Every row belongs to one group in each of 2 separate groupings. Each group adds its own fixed numbers to the row, and there is some noise. The rows also spread widely along 6 directions, which tell nothing about the answers.
Known rows, each followed by its group in each grouping:
[-0.40 -0.81  0.92  0.42  0.41  0.79 -1.74 -0.87  0.25 -0.88  0.12  0.39
 -0.83  2.49  0.41 -1.71 -0.90  0.66 -1.14 -0.52  1.51 -0.38  1.34]  (4) T
[-2.55 -1.45 -0.02 -0.55 -1.89 -1.32 -1.35  1.78  4.38  4.94 -1.80 -1.05
 -3.18  4.86  2.53  3.45  1.15 -0.03 -4.67 -0.61  0.71  0.04 -0.28]  (1) Q
[-0.45  2.69  1.12 -0.81 -0.57 -0.59 -1.14  0.31  1.61  2.74 -1.08  1.50
 -0.17 -0.25  1.03  0.40  0.32 -1.19 -0.39 -0.44 -0.36 -1.37 -1.90]  (2) Q
[ 2.93 -4.85 -3.88  0.60  6.89 -2.05 -0.87 -0.68  1.63 -1.87  2.47 -1.01
  1.76  7.11 -2.01  2.20 -0.88 -0.18 -1.07 -0.84 -2.94  3.11  4.83]  (1) C
[ 0.28  0.59 -0.84  1.67  0.85 -1.57 -1.16  0.47  1.20 -0.98  0.42  2.00
  0.10  1.17  0.15 -0.38 -0.63 -0.06 -0.86  1.71  0.12 -0.27 -0.60]  (2) C
[ 0.44 -0.21  0.68 -2.33 -0.68  1.04  0.81 -1.45 -0.87 -0.59  0.97  0.84
  0.19 -1.32  0.11 -1.21 -1.80 -0.74  0.05 -1.75  0.98 -3.08 -2.05]  (0) T
[ 0.45 -2.47 -1.07  1.29  8.71  2.65 -3.16 -2.47  2.64 -1.49 -0.15  1.23
  2.50  5.21 -5.09 -3.91 -0.36 -1.19  0.63 -1.54 -2.07 -2.96  2.14]  (3) G
[-1.33  4.60  0.53  3.77 -5.91 -0.48  0.00  1.21 -3.37  0.23 -2.66  3.44
 -7.58 -2.95  6.09  0.46  3.87  2.57 -0.29  6.32  2.79  0.57 -0.32]  (4) G
[ 0.79  1.19 -0.33  1.82  5.64  2.00 -0.91 -1.21 -1.00 -1.87 -0.27  2.57
  1.18 -0.59 -2.02 -3.95  0.11 -1.36  3.01  0.51 -2.05 -2.73  0.36]  (3) G
[ 1.30 -0.57  0.02 -1.98  0.76  0.92  1.17 -1.86 -1.09 -1.50  1.80  1.28
 -0.88 -0.42 -0.54 -1.43 -1.00 -0.78  1.04 -1.78  0.68 -2.22 -0.69]  (0) T
[-0.64 -0.22  0.94 -0.23 -1.00  0.19 -0.28  0.46  1.27  0.06  1.22  1.21
 -1.73  2.36  0.86 -0.28 -0.24 -0.89 -1.87 -0.43  0.94 -1.64 -1.39]  (2) T
[ 2.44 -0.42  0.28 -1.42  6.19 -0.28  0.94 -1.23  0.46  0.27  0.78  1.42
  0.83  1.84 -2.59  0.07  0.35 -2.22  1.43 -1.98 -5.20 -1.69  1.74]  (3) Q
[-2.03 -0.96  2.39 -0.30  1.83  0.15  0.42  0.06  3.28  1.88  0.54  1.16
 -0.90  2.54 -0.21  0.85 -0.95 -2.31 -3.20 -0.81  0.15 -6.34 -1.66]  (3) C
[ 1.65 -1.29  0.25 -1.03  1.79  0.34  0.69 -0.87 -0.49 -0.01  1.00  0.29
  0.01  2.00  0.31  0.66 -0.58 -2.03 -0.50 -1.66 -1.31 -1.83  0.09]  (1) T
[-1.21  0.33  1.46 -1.05 -5.26 -0.05  2.50 -0.27 -2.23 -1.48  1.89  1.25
 -5.57 -0.17  3.17  2.80  1.97  1.17 -0.44  0.63  2.91 -1.09  0.07]  (4) T
[-1.06  3.67 -0.13  0.39 -6.75  0.75  2.41  0.60 -3.44 -0.39  0.86 -0.59
 -3.21 -4.22  3.91  4.47  2.38  3.23  2.33  2.12  4.11  2.18  0.95]  (4) G
[-0.94  0.10 -0.64  0.48  0.24  1.54  0.36 -1.01  0.17 -0.77 -0.88  0.98
 -2.05  1.20 -0.04  0.44  2.02 -0.27 -0.16  0.53  1.52 -1.49  0.22]  (1) G
[ 2.48  1.06 -0.51 -1.33  4.07 -0.06 -0.52 -1.54 -0.46 -0.98 -1.13  1.54
  1.30 -1.56 -1.48 -2.58 -0.87  0.05  2.28 -1.75 -1.14 -0.49  0.41]  (0) Q
[ 2.23  0.29 -2.01 -1.34  5.39  0.47 -1.99 -2.69  1.39 -3.15  0.18 -0.56
  4.04  0.53 -4.76 -2.88 -1.40  0.85  4.38 -2.10  0.15  1.97  1.47]  (2) Q

New rows. What belongs after each?
[-1.85  2.12  1.23  1.27 -5.95 -1.89  2.67  1.08  0.19  0.19  0.77  4.17
 -7.32 -1.55  3.53  2.54  2.39 -0.83 -3.04  3.57  2.91 -3.53 -2.89]  (2) C
[-0.52 -0.61  0.06 -0.53  1.49 -0.35 -1.29  0.20  2.12  2.14  0.03 -1.50
 -0.80  3.45 -0.41  0.79  0.65  0.45 -0.43 -1.42 -0.91  0.21  0.69]  (3) Q
[ 0.70  1.20  0.15  0.01 -2.17 -1.67  1.76  1.12 -1.90 -0.86  2.35  0.50
 -1.08 -0.63  2.38  4.96  0.40  0.52 -0.09  0.52 -0.39  0.75  1.36]  (4) C
[-0.02  0.43 -0.87  1.47  0.83  0.85  0.21 -1.43 -0.60 -0.94 -1.66  2.40
 -3.52  0.74  0.21 -0.88  2.42 -0.65 -0.54  1.57  1.05 -2.04 -0.01]  (1) G
[-0.67  0.34 -0.19 -0.15  4.06  2.15 -4.81 -1.28  2.20 -1.08 -1.67 -0.89
  5.72  0.84 -2.40 -6.62 -4.78 -0.07  1.81 -1.27  2.23 -0.81 -1.50]  (2) T
[-1.32 -0.53  2.02 -0.74 -0.08  1.20  0.31 -0.50  1.67  1.98  0.76  0.29
 -1.00  2.07  1.72 -0.95 -0.92 -1.83 -1.54 -0.84 -0.12 -3.98 -1.50]  (3) T
[-1.76  2.28  0.23 -1.44 -1.20  2.63  1.46 -2.99 -1.33 -3.67 -0.60  0.73
 -1.37 -3.88 -1.03 -0.64  0.77  0.03  3.10 -1.09  4.78 -2.71 -1.53]  (1) G
[ 3.25  0.66 -1.44  2.16  7.95  0.80 -2.13 -1.36  0.88 -1.12  0.34  1.73
  4.28  2.20 -3.00 -3.29 -0.87 -2.35  1.78 -0.31 -3.85 -1.67  1.03]  (2) G
[ 1.94  1.61 -1.06  1.26  1.49  0.76  0.57  0.00 -1.33 -0.82  0.00  2.46
 -0.75 -1.37  0.79 -1.50  0.93  0.10  1.40  1.34 -1.07 -1.38 -0.14]  (0) G
[ 1.13 -1.71  0.89 -2.45  2.56  1.08  0.94 -1.61 -0.80 -2.03  3.27 -0.77
  2.76  2.16 -1.53  1.61 -1.77 -0.33  1.20 -3.58 -0.86 -1.73  1.20]  (4) T
[-4.59  1.38  1.68 -3.26 -6.32  0.42 -1.03  1.40  3.07  3.64 -0.35 -4.58
  1.67 -0.55  3.46  5.48 -1.21  2.50 -0.65 -3.54  4.26  1.52 -0.95]  (4) Q
[ 2.23  1.41 -1.14 -2.58  0.61 -0.52  0.73 -0.77 -1.48 -0.47  0.74 -0.20
  0.81 -2.73  0.08  0.57 -0.51  0.88  2.86 -1.06 -0.36  1.78  0.12]  (0) Q
[ 2.07  2.71 -1.60 -1.26 -2.63 -1.30  2.07 -1.41 -2.70 -2.62  1.75  0.58
 -1.57 -3.33 -0.35  1.96  2.21  1.99  4.79  0.55  1.72  3.49  0.96]  (2) Q
[-0.99  2.32  0.05  3.40  1.10  1.27 -2.79  0.15  0.35  1.18 -2.46  0.99
 -0.69 -0.24  1.99 -3.09  0.38  0.33  0.66  2.94  0.37 -0.38 -0.08]  (3) G
[-0.52  1.19 -0.62 -0.19 -1.33  1.15  2.38 -0.22 -0.91  0.44  0.06  0.62
 -1.71 -0.34  1.68  2.47  1.71 -0.79  0.16  0.01  0.47 -1.49 -0.68]  (1) G
[-3.21  2.98  0.23  1.85 -2.89  1.66 -2.19  1.32  0.78  2.74 -2.44 -0.99
 -1.36 -1.49  3.87 -1.66  0.02  2.15  0.26  2.77  3.35  0.26 -1.23]  (3) G
[ 1.80 -1.55 -1.20  0.61  5.14 -0.73 -0.89 -0.37  1.01 -0.74  0.39  0.89
  1.94  2.52 -0.51  0.24 -1.71 -1.50 -0.40 -0.16 -2.40 -0.99  1.39]  (1) C
[ 1.07  0.79 -0.31 -0.64  1.30  1.07  0.80  0.08 -0.86  1.18  1.60  1.45
  0.43 -0.60  0.93  1.04 -0.01 -0.94  0.61 -0.97 -1.37 -2.37 -0.69]  (0) G
